The rows are grouped in 4 different ways at once. Each group adds its own fixed numbers to the row, and there is some noise. The rows also spread widely along 14 directions, which tell nothing about the answers.
(in the rows, 128 means zero)
Some rows, each with its group in each grouping after it:
[ 85 156 134  98 106 128 136 134 175  96 162 123 105 161 124 159  96 113
 125 114 189 191 147 107 172  82 109 111 130 110  80]
q289 q101 q560 (1)
[157 119 113 153 129 154 135 119  91 122 135 134 179 114 129  97 125 122
 140 117 112 120 111 121 123 152  99 146 118 123 136]
q421 q343 q867 (2)
[119 148 127  94 137 116 161 127 122 111 168  81  75  93 159 154  77 131
 129 128 156 135 141  84 116  74 122 135 177 134 122]
q151 q343 q224 (0)
[117 137 159  46  87 179 135 118 117 190  99 101 155  98 112  46  71  80
 150 161 143 158 107 117 126 145 122 140 105 101  85]
q421 q101 q78 (2)
[161 106  89 155  91 140  98 164 130  43 135 158 149 131 105 175 112 141
 134 159  45 137 123  66  54  53 163 142 160 152 211]
q226 q391 q661 (3)
[136 135 118 107 133  98 146 105 131  89 139 143  65 108 169 113 109 116
  94 142 132 129 113 153 122 105 166 146 133 133 103]
q533 q391 q224 (0)
[150 185  98 111 108 152 105 173 126  92 106  85 166 136 146 118 111 105
  81 174  92 129 172  77  53  86 127 118 175 123 132]
q226 q101 q78 (1)
[153 107  88 153 104 104  92 117 180 126 105 183 147 133 120 143 114 135
 179 123 137 148 127 127  61 103 169 135 159 122 173]
q990 q101 q867 (3)
[177  91 115 119 144 159 142 101  82  93 124 144 126  95 165 103  73 136
 172 116  97 116 114 125 121 104 110 139 114  85 125]
q990 q101 q661 (0)
[ 93 164  91 137 115 115 149 144 105  99 150 108 109 101 106 101 145 125
  85 173 129 121 114 102  89 105 140 157 169 171 108]
q533 q101 q489 (1)
[134  93 127 130 100 161 146 108  32  51 122 134 143 108 106 106 123 138
 182 107 140 143 112  81 144  87  88 139 113 110 100]
q151 q391 q489 (2)
[164 152 128 131 147 156  90 117 110 131 117 118 170 124 122  95 146 116
 146 141 129  95 125 105 107 119 122 114 109 127 152]
q289 q391 q560 (1)
[133 117  68 123 136 179 145 161 183 105 100 149 143 166 136 120 116  91
 111 156  53 130 121 118  94 127 237 142 119 116  72]
q151 q391 q78 (3)
[111 111  82 129 131 161 167 156 197 106 157 141 139 168 124 164  97  98
 129 131  95 169 145 122 132 128 151 133 132 128  98]
q990 q391 q560 (1)
[122 130  61 173 133 155 162 172 154 140 132 129 154 183 139 155 128 116
 155 105 105 179 184 153  89 137 137 126 154 116  92]
q289 q343 q489 (1)
[140  93  88 116 139 145 150 132 116 137 151 102 145 115 156 111  46 125
 162 134  94 102  93 135 141 133  72 173 117  98 145]
q533 q101 q489 (3)
[166 126 118 128 145 146 106 137 136 123 129 126 132 129 139 126  83 142
 121 159  49  97 101 148 115 131 113 160  92 126 195]
q990 q391 q224 (2)
[145 128 128 129 119 132 122 105 134 113 139 149 107 112 127 122 124 115
 130 151 117 141 127 163 128 120 144 124 101 144 161]
q289 q391 q78 (0)
[113 183  46 142 119 118 125 145 201  95 156  85 170 165 197 127  74  95
  91 173 193 138 176 158 125 113 115 114 142 112 136]
q151 q101 q560 (2)
[146  93 149 102 194 165 161 105 130 191 138 140  84 121 108 134 132 139
 191  87 108 109  93 113 145 142 171 146 110 119  87]
q151 q343 q489 (1)
[128 123 145 115 130 121 121  89 105 190 132 123 111  89 122 104 111 134
 204 118 184 130 109 140 123 121 110 142 124 130 155]
q289 q343 q489 (2)
[125 168  96 124 114 161  87 164 197 164  92 120 157 184 102 114  99 123
 157 172 121 118 121 133 111 110 185 133  91 114 147]
q533 q101 q489 (2)
[126 137  58 173 133 171 157 123  60  55 125 108 186 111 165  49  99 108
 129 145 127 115 125 141 126 119  95 146 115  86  74]
q289 q101 q560 (3)
[147 155 136 107 136 148 109 125 127 112 141 126 137 128 119 121 128 121
  96 161  99 114 115  98 128 120 134 124 101 155 151]
q990 q391 q661 (2)
[117 180 108 126 136 150 137 149 102 119 124  89 142 144 149  93 132 132
  60 121 103 147 145 129 111 141  71 133 144 118  67]
q421 q101 q661 (0)
[169 125 171 140 164 115 116  79 132 154 175 141  77 113 142 162 100 168
 137 112 106 127 129 213 167 154  35 127  74 135 236]
q990 q101 q78 (2)
[155 132  90 117 135 179 131 156 166 109 122 137 167 152 116 120  98  93
 161 159 106 105 124  89 102  91 224 120 111 107 114]
q533 q101 q224 (1)
[ 67 151  56 131 167 135 152 131 175 138 142 110 151 134 134 100 154  95
 118 126 176  95 103  59 115 123 194 146 171 141  34]
q289 q391 q560 (3)
[140  90 156 123  83 135  97 113  64  98  84 172 130 127  72 129 152 162
 199  80 131 174 103  71 109  90  90 140 135 101 122]
q226 q391 q489 (1)
[ 99 146  73 145  87 146 102 167 130 121  87 123 160 144 102 103 117 131
 144 162  95 135 125 108  75 110 142 155 143 129 141]
q533 q391 q78 (2)
[124 112 113 141  95 135 119 124  92 105 113 140 174 129 110 113 133 133
 156  88 139 158 118  88 110 125  75 144 153 119 107]
q421 q391 q867 (2)
[143 151 140  70 142 143 168 125 201 166 174 114 119 135 146 147 106  63
  74 143 130 180 173 135 117 157 133  94 143 147 102]
q990 q101 q560 (1)
[ 99 176  91 137  95 129 124 150 136 117 103 109 117 151 117 118 118 129
 136 143 156 163 159 136  94  92 142 128 146 121  97]
q533 q101 q489 (0)
[148 123 114 143 152 145 134 148 133  91 162 123 115 143 132 163 122 157
  87 108  39 119 116 114 124 123  80 156 135 124 142]
q421 q101 q78 (3)
[142 135  79 162 116 142 158 148 128  48 196 126 160 133 130 151 110 106
  80 172  83 142 150 124 120 115 109 125 131 161 171]
q990 q101 q661 (1)
[215 146 136 121 148 170 123 137  83  83 149  97 157 127 169 142  92 120
 114 141  70 110 172 104  99  97  94  97 116 119 182]
q151 q343 q661 (3)
[133 108  86 115 114 120 135 118 162  89 143 161 143 131 162 103 107  87
  82 143 119 134  86 133 143 146 138 156 118 115 103]
q533 q391 q560 (3)
[141 156 110 120 188 167 145 144 126 139 143  60 122 146 146 134 115 137
 129 114  98  83 144  98 125 118 112 135 130 133  95]
q421 q391 q489 (0)

New rows, each followed by its group in each grouping:
[138 129 110 123 152 155 135 153 113 105 134 108 107 126 122 161 122 147
 137 107  61 105 131  71  95  98 115 139 156 136 126]
q533 q391 q78 (0)
[110 148  95 160 118 128 115 137 124  65 139 140 126 140  91 148 152 150
 120 141 114 135 130  79  99  77 149 127 147 163 143]
q990 q391 q661 (3)
[122 174 116 124 100 153 107 169 150  97 129 105 164 182  92 142 149 104
 115 152 133 154 159  81 120  92 140 103 123 146 120]
q289 q391 q489 (1)
[ 80 132 137 110  87 155 140 114 113  91 119 135  89 143  83 115 102 125
 199 125 185 181 116 115 182  66 152 130  88 106  65]
q289 q391 q489 (0)
[115 124  97 136  86 155 157 137 116  70 150 128 143 131 109 134 102  98
 140 134 133 175 153 116 123 103 112 114 135 133 120]
q533 q391 q560 (0)
[163 149 127 118 106 178 125 166 188 100 159 136 146 170  92 164 100  92
 104 174  66 160 153 133 121 112 154  98  90 140 177]
q533 q101 q560 (1)
[164 128 120  97 113 147 113 124 142  99 130 140 185 143 149  98 126  80
  88 158 124 116  92  98 156 148 128 137  81 119 135]
q226 q391 q489 (2)
[122 147 118 126 211 109 151 123 135 171 177  85  99 132 180 151 115 158
 100  91 125  91 116 131 148 156  63 155 148 124 113]
q151 q343 q224 (1)
[140 128 164 109 186 121 144  93 130 160 168 144  84 110 121 133 146 144
 109 100 121 110  86 120 161 156 119 147 111 136 120]
q990 q343 q224 (1)
[146 145  77 123 136 157 126 149 110 136  95  98 166 117 151  74 102 107
 140 166 104  99 120 100  77 116 160 159 147 108 107]
q226 q343 q489 (1)
[114 159 118 115 147 164 113 110 125 119 112 123 147 125 110  67 140 107
 131 155 160  97  95  89 150 114 175 135  94 120  82]
q226 q391 q560 (1)
[110 105  70 119 122  89 141 146 181  99 144 138 121 147 175 183 126 126
 104  95 137 158 144  84  91 109 121 147 214 126  95]
q151 q391 q78 (1)
[131 159 136 106 132 137  94 110 126 120  98 135 116 121 131  78 138 112
 123 153 145 115 109 120 120 100 169 133 112 118  89]
q289 q391 q560 (1)
[159 154 141 151 146 141  69 135 172 107 134 155 128 170  80 167 156 162
 129 148  95  97 103 116 130 102 173 119  74 156 215]
q151 q391 q224 (2)
[130 117  79 166 158 164 163 152 124  98 168 128 168 145 115 164 138 130
 132 109  86 119 140  81 125 139 103 132 141 133 137]
q990 q343 q78 (1)
[150 133 130 150 125 108 104 116 138 102 142 149 100 152 136 150 113 157
 140 135 137 140 121 176 163 110 108 142  88 116 183]
q151 q343 q489 (1)
[135 162  90 139 115 144 157 147 161  96 177 109 152 151 138 139 125  74
  92 172 145 158 176 135 114 116 155 101 133 157 124]
q289 q101 q489 (1)
[187 126 115 139 120 179 140 122 121  51 159 151 192 144 144 121 118  88
 105 145 118 141 144 132 146 134 114  92  76 112 151]
q151 q101 q560 (2)
[105 136  89 161 141 151 149 165 151  57 139 156  90 157  98 177 162 146
 121 109  89 158 149  83  82  65 193 131 169 139  69]
q289 q101 q560 (1)
[164 126 138  73 152 160  95 141 188 201 122 111 135 148 142 139  75 123
 149 148  78 106 114 117 106 127 152 133 106 126 169]
q151 q391 q661 (2)
[ 78 132  60 143 116 148 145 136 153  80 141 140 164 131 109  98 116 113
 123 162 150 110  81  77 155 116 164 159 120 125  95]
q990 q101 q78 (2)
[131 155 130 131 147 120 107  92 140 157 133 130 112 109 104 100 136 144
 148 154 167  96  92 131 140 121 140 137 102 142 161]
q990 q101 q489 (0)
[205 178 123 122 131 141  83 151 135  72 122 123 158 166 169 153 124 126
  72 147  84 132 195 103  73  89 110  89 137 117 166]
q990 q101 q661 (1)
[137 127 147  56 115 149 136 126 136 139 135 117 139 123 146 110  77  99
 104 124 119 163 116  99 145 145  64 138 129  92  90]
q990 q101 q560 (1)
[137 193 133 103 126 126 123 136 122 103 142  84 125 135 174 130 120 115
  61 144 154 139 172 110 127 114  85 107 141 131 123]
q151 q343 q78 (2)
[110 120 148  92 163 148 161 110 141 137 174 106  78 129 101 172 100 147
 198  96 173 120 117  70 169  74 136 126 133 125 104]
q151 q101 q489 (1)
[103 158  94 124 136 124 144 146 167 149 174  84 129 132 144 125  92 110
  61 181  84 126 135 172 141 170  71 156 121 160 160]
q990 q391 q78 (1)
[166 137 151  93 150 151 133 103 123 133 148 120 123 101 134 101 128  94
 108 168 107 101 120 129 128 140 156 119  99 152 148]
q151 q391 q78 (1)
[183 101 117 120 135 130 135 108  86 105 120 166 140 106 169  76 119 108
 110 136  95 107  84 149 138 154 127 164  99  99 116]
q533 q343 q489 (1)
[145 154 124 110  98 143 113 136 107 109 100 129 158 157 141  70 106 105
  94 156 114 150 118 163 151 145  92 140  79  89 102]
q533 q101 q489 (1)
[ 98 171  79 167 128 125 113 135  99  97 139  97 129  95  87 113 130 155
 161 171 149  80 126  86  86  68 141 141 163 158 177]
q533 q101 q78 (1)
[ 94 165 131  95 126  99 129 103 186 123 203  92  96 111 113 126  95  97
 104 216 197 100  88 131 203 103 159 139  93 185 175]
q151 q391 q489 (1)
[ 73 148  95 175 101 143 134 140 105 102 173  85 141 123  58 156  91 149
 210 149 160 140 147 109 130  74  73 124 143 160 202]
q533 q391 q560 (1)
[131 139 139  91 129 163 140 153 184 113 159 145 104 160 115 145 106 103
  69 171  64 131  75 115 183 132 182 161  67 138 122]
q226 q343 q489 (2)
[121 193 134 136 144 133 102 137 145  61 153 134 114 158  83 147 203 125
  57 156 129  94 116  60 150  98 177 109 107 180 126]
q533 q391 q78 (1)
[ 78 144  67 206 144 168 156 148 128 119 169  97 170 171  78 150 116 150
 205 120 160 126 138 120 175 112 100 135 101 131 152]
q226 q343 q489 (1)
[ 98 124 130 150 105 149 162 103  89 101 155 149 125 101  42 105 168 124
 164 153 167 158 105 109 136 108 170 126 116 167 120]
q151 q101 q489 (1)
[108 170 142 149 118 113 125 111 141  95 190 112  88 118  97 172 137 140
 127 147 170 154 155 128 132  80 124 103 132 198 190]
q421 q391 q661 (2)
[107 160 105 125 108 154 145 133 163  83 125 147 148 164 121 100 120  86
 115 154 172 167 134 125 151 106 202 117  93 104  68]
q226 q101 q224 (1)
[131 116  97 145 128 112 118 142 159 137 150 130 130 150 142 186  80 157
 183  96 136 141 141 128 129 108  71 137 147 107 188]
q533 q343 q78 (1)
[122  91  61 136 134 142 181 136 124 110 141 135 152 138 177 104  96 100
 137 111 120 156 128 147 128 142 116 159 143  89  53]
q289 q101 q489 (1)
[139 176 124  92 159 143 111 123 180 122 115 117 116 170 177 138 105 119
 124 119 170 117 151 101 156 102 157 110 104  87  85]
q990 q343 q78 (2)
[117 151 116 101 113 134 142 149 167 177  94 126  94 162 139 125 103 119
 108 128  96 211 175 180  82 145 129 140 152 111  62]
q990 q101 q489 (1)
[ 80 139 131 113 158 137 165 136 169 154 195  95  97 155  88 176 137 126
 110 116 128 143 116  98 178 140 104 140 126 171 113]
q226 q391 q489 (1)
[164 159 188 103 146 176  82 115 115 161 110 127  97  98  73 114 123 156
 162 156  74 101 102 116  97  91 154 129  90 141 192]
q226 q101 q560 (2)
[133  94  86 158 104 175 164 129  87  71 121 153 152 108 112 107  78 116
 202 143 109 143 120 110 120  91 165 153 116 111 111]
q990 q343 q867 (2)
[172  91 114 112 117 140 127 153 176 172 168 141 160 133 123 180  78 115
 147 129  61 146 123 108  88 140 104 134 148 141 220]
q533 q343 q661 (3)
[170 132 161  78 126 126 133 110 113 160 136 122 133 110 152 116 148 106
  96  99 143 152 132  98 110 157  96 128 150 132 102]
q421 q343 q489 (2)
[128 156  73 146 130 134 158 165 164 108 157 109 143 169 148 156 122 105
  80 147 110 164 178 133 108 137 125 127 155 143 112]
q990 q343 q489 (1)
[142 160 105 141 144 130  97 107  88  97 117 130 153  83 133  49 153 124
 108 181 132  56  78 107 116 113 154 154 113 132 140]
q289 q101 q78 (1)
[110 104 105 124  96 131 176 109 162 125 175 139 111 104 124 132  41 102
 178 157 159 178 115 169 167 118 138 144 105 122 163]
q990 q343 q224 (0)
[115 177 114 124 118 138 121 138 117  89 158  69 122 123 131 143  52 138
 155 160 152 118 145 102 144  59  78 128 128 121 177]
q533 q343 q560 (3)
[ 92 156  72 166 157 148 154 162 166 181 133 103 114 163 103 117 142 125
 104 151  65 126 130 175  92 170 160 158 129 168 103]
q533 q391 q489 (3)
[137 131  94 118 155 117 123 123 147 179 128  99 123 117 144 131 124 134
 145 123 126 100 129 102  76 133 122 143 174 144 137]
q990 q391 q489 (0)
[153 129 137 114 142 181 131 170 124 115 154 110 122 153  99 192  99 152
 159 105  46 130 151  68  93  80 107 115 141 137 161]
q533 q101 q661 (2)
[178 140 117 113 132 149 103 128 140 106 120 135 167 159 174 121 102 119
 107 124 116 137 140 135 130 129  95 109  99  89 139]
q151 q101 q661 (0)
[ 84 121  40 215  94 144 123 152  93  98  85 150 197 169 100  93 165 144
 171 107 139 164 128 134  94 132 109 160 140 113  87]
q289 q391 q489 (2)
[130  99  89 167 145 147 164 145 137 113 164 140 130 149 113 187 137 135
 158  79  93 162 168 122  86 124 102 119 167 145 133]
q533 q391 q560 (1)
[101 167 138 112 110 148 128 135 146 118 146 108  89 114  70 140 137 123
 118 168 118 149 127  93 100  87 172 119 144 182 141]
q151 q391 q560 (0)
[108 102 131  95 110 166 151 129 179 180 113 144 105 136  96 150 110 111
 204  95 142 197 156 113  95 116 184 116 150 125  83]
q421 q391 q78 (2)
[125 165  74 147 139 101  80 146 187 146 132 110 151 169 153 137 110 136
 112 159 127 105 130 145 110 124 118 140 131 141 181]
q533 q391 q661 (1)
[162 121 118  95 132 158 148 147 158  96 185  90  95 110 136 166  55 101
 148 188  74  98 123 103 127  67 166 134 117 159 188]
q289 q391 q489 (0)
[158 144 119 132 158 201 170 166 136 106 163  87 131 164 122 152 118 107
 104 141  40 135 170 130 120 132 141 118 102 155 113]
q421 q391 q489 (2)
[136 137 158  96 112 133 143 120 141 109 164 129 109 126 120 160 110 112
 108 115 131 172 147  96 130 113  94 113 139 142 122]
q990 q101 q867 (2)
[155 102  59 139  54 191 130 170  48  25  97 109 249 135 124  86  77  87
 186 152 114 132 140  40  94  80  97 131 131  87 121]
q533 q391 q489 (2)
[132 132 108 103  77 181 126 162 111  54  96 143 177 134 103  91 128  82
  95 170  81 158 114  53  94  98 171 138 136 122  79]
q226 q391 q560 (1)
[108 155 140 128 175 136 148 114 135  89 184 107  81 148 111 165 124 146
 130 107 147  99 109 102 198  97 122 120  91 142 121]
q533 q391 q224 (0)
[115 127  74 166 167 150 160 151 152 146 178  93 142 143 115 181 109 144
 183 100 124 112 168 103 102 114  98 117 166 142 160]
q533 q101 q78 (1)
[136 142 137 122 159 148 142 119 103 113 147  96  57 122 127 148  93 155
 175 131 112 103 134 136 132  79 132 135 109 142 136]
q533 q391 q489 (2)
[157 112  93 123 124 177 140 147 120 177 114  92 191 143 156 102  65 101
 175 119  91 164 176 163  85 152  73 124 135  97 124]
q421 q391 q661 (1)
[160 105 146  74 110 134 128 101 169 124 160 154 145 117 155 117  90  89
 106 134 146 148  97 132 174 152 108 130  92 106 145]
q421 q101 q78 (2)
[187 138 132 126 163 185 132 136 139 135 159 137 185 159 115 120 152  91
  76 154  41 116 135 124 129 181 128 104  75 157 154]
q990 q391 q661 (1)
[155 143 121 120 150 135 137 134 203 154 188 120 113 160 155 169  99 108
 109 144 114 138 150 177 142 140 124 114  97 145 171]
q289 q101 q489 (2)
[146 142  87 127 156 163 152 149 158 146 158  90 177 167 140 155 113 104
 164 107 151 119 177  83 111 120 121  97 149 119 114]
q533 q101 q489 (1)
[123  65  88 152 128 138 198 109  89  69 199 136 112  72 115 136  79 114
 151 143  71 127  99 120 130 120 115 170 146 163 147]
q990 q391 q867 (3)
[165 156 119 102 155 156 115 154 112 170 102  75 145 133 163  98 109 137
  99 122  72 102 123 113  97 149  83 158 142 103 106]
q421 q343 q489 (0)
[ 91 114 139 119 151 172 185 128 157 126 203 123 125 147  71 180 121 123
 165  97 150 143 112  71 180 120 136 116 108 147 113]
q151 q101 q224 (2)
[185 145 135 126  86 148 106 125 111  82 114 132 143 123 142 111  81 110
 143 170 118 161 169 164  91  89 133 104 104 119 176]
q151 q101 q867 (2)
[131 156 132 133 145 170 126 127 135 118 148 114 128 128  76 151 157 128
 153 153 128 102 140  81 112  94 183  98 112 174 163]
q151 q391 q78 (2)
[127 129  93 144 178 167 124 126 151 165 114 121 148 138 118 104 102 142
 187 121 112  78  93 105 120 120 168 155 115 104 111]
q226 q101 q867 (3)
[121 154 150  99  88 151 133 118 126 132 137 114 142 134 109 129  84  96
 180 131 200 180 172 112 150 100 108  89 112 111 133]
q533 q343 q78 (1)
[106 165  75 142 126 157  72 181 167 112  80 126 163 183  99 108 132 152
 130 162  90  87  75  78 112  88 179 170 104 105 113]
q289 q101 q489 (2)
[126 118 115 122 127 166 153 146 146 125 135 145 132 167 121 142  92 122
 142 117  89 176 139 135 150 128 125 132 103 102  96]
q990 q343 q661 (1)
[124 120 118  96 138 114 133  84 128 158 141 102 130  92 186 105  68 112
 167 112 196 129 126 135 134 129  68 137 144 108 130]
q226 q391 q560 (2)
[114 152 142 115 167 139 143 103 145 161 153 133 112 113 115 104 172 120
  87 129 140 113  98 124 138 165 148 130 116 158 104]
q151 q101 q78 (2)
[102 155  77 114 109 148 133 144 145 119 102 130 178 154 134  55 131  87
  55 171 118 137  91 122 139 168 145 165 103 113  51]
q990 q101 q489 (2)
[152 130  88 119 145 137 122 118 199 137 134 142 185 169 173 108 108  77
 108 135 151 123 116 142 148 160 161 124  86 102 123]
q226 q391 q224 (3)
